Each cloud of rows lies close to a flat space through zero, with a little noise off it, and is much wider in some directions of that space than in others. After each cloud: how many dimensions does that space have?

.23 -.06 .18 .20 -.01 .01 .15 .00 .04 -.29

.26 .08 .27 -.12 -.40 -.16 -.17 -.17 .12 .07

.15 .07 .38 .01 .09 .12 -.21 .28 -.12 .27

-.30 .01 -.35 .05 .39 .09 .34 .27 -.13 -.15

-.23 .14 -.44 -.25 -.34 -.31 -.05 -.32 .17 .01

-.02 -.09 -.24 -.15 -.07 -.02 -.08 -.08 .06 .40

-.04 -.08 -.70 -.08 .14 .01 .26 .04 .09 -.13

.02 .25 -.16 -.30 -.50 -.31 -.16 -.30 .23 -.23

.04 -.30 .20 -.27 .07 .30 -.05 -.20 -.20 .11

.11 .00 -.38 .35 .20 -.04 .27 .07 -.05 -.27

-.02 -.27 -.17 .06 .12 .15 .03 -.09 .16 .05

-.05 .07 .43 -.49 -.25 .02 -.31 -.05 -.17 .53

.28 .23 .43 -.26 -.49 -.18 -.35 -.09 .04 .25

-.02 -.09 .30 .05 .01 .07 .00 -.02 .06 -.09

-.14 .11 -.28 .17 .11 -.14 .20 .15 -.05 .07
 | 8

.08 .21 .34 -.22 -.37 .04 -.61 .09 .16 .41

.12 -.08 .08 .01 .33 .02 .32 .47 -.03 -.13

-.12 -.11 -.26 .18 .25 -.16 -.50 -.30 .14 .20

-.06 -.34 -.52 .38 .85 -.17 .46 .01 -.10 -.27

-.01 .08 .12 -.08 -.17 .04 -.44 -.06 .11 .25

-.12 -.08 -.22 .13 .17 -.14 -.32 -.29 .08 .17

-.18 -.25 -.55 .30 .29 -.16 .38 -.51 -.17 -.34

.07 .04 .15 -.07 -.03 .05 -.01 .18 .01 .05

.00 -.11 -.13 .12 .29 -.02 .30 .09 -.06 -.10

.14 .20 .33 -.25 -.44 .18 .25 .27 -.08 -.08

-.08 -.03 -.12 .03 -.04 -.08 -.29 -.31 .05 .10

.07 .12 .22 -.10 .01 .01 -.51 .14 .16 .31

-.12 .20 .13 -.16 -.67 -.02 -.67 -.50 .07 .28

-.12 -.26 -.42 .29 .44 -.12 .53 -.16 -.15 -.34

-.04 -.22 -.32 .19 .36 -.05 .67 -.02 -.16 -.41
 | 3

-.16 -.03 .10 .14 .16 .00 .13 -.22 .57 -.15

.17 .08 .07 -.14 -.10 -.24 -.05 .04 -.50 .20

-.15 .36 .43 -.38 .22 -.12 .32 -.83 .44 -.32

.33 -.12 -.33 .20 -.51 .01 .07 .34 -.29 .69

-.20 -.33 -.38 .49 .09 .43 -.02 .24 .81 -.11

.02 .03 .01 -.13 .08 -.22 .10 -.30 .36 -.21

-.08 -.07 -.08 .20 .00 .06 .22 -.23 .79 -.02

.03 .05 .02 -.20 -.08 -.24 .13 -.22 .42 -.35

-.28 .03 .08 -.04 .22 .18 .11 -.29 .77 -.62

-.08 -.17 -.08 .42 .08 .04 .18 -.18 .80 .25

.04 -.12 .06 .15 .02 -.06 -.29 .55 -.77 .19

-.05 .02 .13 .14 .12 -.06 .10 -.18 .21 .15

-.02 .10 .09 -.31 .05 -.07 -.05 -.07 -.15 -.36

.05 -.10 .02 .32 -.18 .22 -.12 .52 -.63 .57

-.06 .07 .16 .10 -.02 -.11 .34 -.43 .73 .06
 | 6

.33 .16 .08 .00 -.28 .13 .24 .57 -.31 .10

-.10 -.11 -.04 .13 .07 -.13 -.16 -.31 .14 -.01

-.01 -.12 .01 .17 .08 -.02 -.08 -.05 .03 .02

.32 -.34 -.04 .81 .11 -.29 -.39 -.06 -.20 .24

-.17 .06 .02 -.20 .00 .04 .01 -.15 .14 -.13

.11 -.16 -.05 .40 .08 -.16 -.21 -.05 -.04 .09

.15 -.17 -.12 .49 .14 -.20 -.15 -.10 -.10 .07

-.02 .19 .08 -.44 -.12 .21 .27 .21 -.03 -.10

.32 -.28 -.08 .82 .08 -.28 -.44 -.01 -.25 .23

.00 -.07 .00 .06 .03 .03 -.01 .01 -.01 .04

-.05 .01 -.01 -.05 .01 .03 -.05 -.07 -.02 -.02

-.12 .25 .02 -.55 -.07 .19 .36 .15 .09 -.08

.41 -.08 -.03 .42 -.07 -.03 -.01 .32 -.33 .14

-.13 -.19 -.10 .24 .18 -.22 -.27 -.37 .10 .06

-.15 .03 .02 -.15 .11 .00 .03 -.19 .20 -.09
 | 2

-.25 .01 -.17 .00 -.01 .19 .26 -.09 -.16 -.19

-.05 .06 -.07 -.01 -.04 -.02 -.03 .02 -.12 .16

-.32 .03 -.13 .00 -.03 .19 .29 -.08 -.29 -.14

-.25 -.05 -.15 -.08 -.01 .24 .35 -.04 -.36 -.13

-.28 -.04 -.21 -.05 -.08 -.13 -.35 .33 -.18 .61

-.16 -.03 -.11 .02 .04 .13 .23 -.01 -.21 -.04

-.04 .06 -.04 .05 -.01 -.02 -.21 .11 -.04 .30

-.21 .01 -.09 -.02 -.09 .02 .00 .09 -.22 .12

-.13 .12 -.09 .01 -.13 -.17 -.37 .29 .00 .43

.47 .01 .32 .02 .04 -.08 .00 -.26 .40 -.44

.32 -.11 .16 -.01 .08 -.04 .29 -.28 .19 -.46

.08 -.05 .00 -.06 .16 .23 .72 -.37 -.08 -.65

.14 -.07 .02 -.03 .07 -.17 -.22 .04 .12 .16

-.05 .02 -.09 .09 .08 .31 .84 -.38 -.22 -.73

.34 -.01 .20 .00 -.03 -.45 -.83 .23 .45 .56
 | 2

.11 -.01 -.11 -.41 .10 -.04 .58 -.27 .10 -.47

.00 -.12 .19 .52 -.11 .80 -.49 .18 -.10 -.22

-.07 .21 .13 .18 -.14 .33 -.36 .09 .01 -.01

.09 .06 .16 .08 .00 .35 -.68 .33 -.43 .02

-.27 .16 .18 .37 -.09 -.03 -.27 .07 .25 .52

-.16 .24 .10 -.30 .24 -.30 .35 -.23 .05 -.06

-.08 -.07 .01 .16 -.07 -.27 -.17 .21 -.03 .41

.17 -.53 -.48 .05 -.15 -.22 .32 -.54 .03 .30

.34 -.64 -.59 .18 -.32 .39 .34 -.70 .14 -.11

.03 .24 .25 .00 -.01 .17 -.52 .54 -.25 -.07

.05 -.23 -.36 .09 -.33 .17 .03 -.55 .18 .28

.16 .05 -.22 -.20 -.31 -.14 .22 .15 .26 -.08

.37 -.39 -.33 .02 -.20 .07 -.09 .01 -.13 -.01

.20 -.06 -.22 -.29 -.15 -.01 .19 -.14 .02 -.22

.18 .08 -.31 -.63 -.10 -.39 .40 -.15 .11 -.13
 | 6

-.03 -.20 .14 -.01 .31 .03 -.12 -.09 .03 -.12

-.08 -.10 .20 .14 .20 .06 .07 .00 -.03 -.21

.17 .05 -.57 -.18 -.10 -.62 -.32 -.08 .42 .14

-.22 .00 .50 .36 .24 .10 .09 .03 -.01 -.24

.11 .23 -.54 -.08 -.49 -.48 -.32 -.24 .38 .42

-.03 -.02 -.07 .10 -.09 -.05 -.06 -.20 .13 .00

-.22 .10 .32 .49 .00 -.08 .05 -.09 .16 -.18

.14 .04 -.28 -.31 -.02 -.21 -.16 .10 .08 .18

-.06 .05 .09 .18 -.18 .17 .19 -.04 -.07 -.04

-.01 .13 .05 .07 -.21 .20 .24 .12 -.20 .02

-.15 .05 .29 .25 -.06 .27 .13 -.07 -.11 -.05

-.04 -.08 .07 .20 .04 .08 .21 .04 -.06 -.30

.16 .01 -.12 -.54 -.02 .25 -.15 .05 -.27 .44

-.28 -.08 .38 .75 .19 -.10 .28 -.02 .20 -.67

-.09 .03 .21 .10 .01 .22 .09 .02 -.13 .00
 | 5
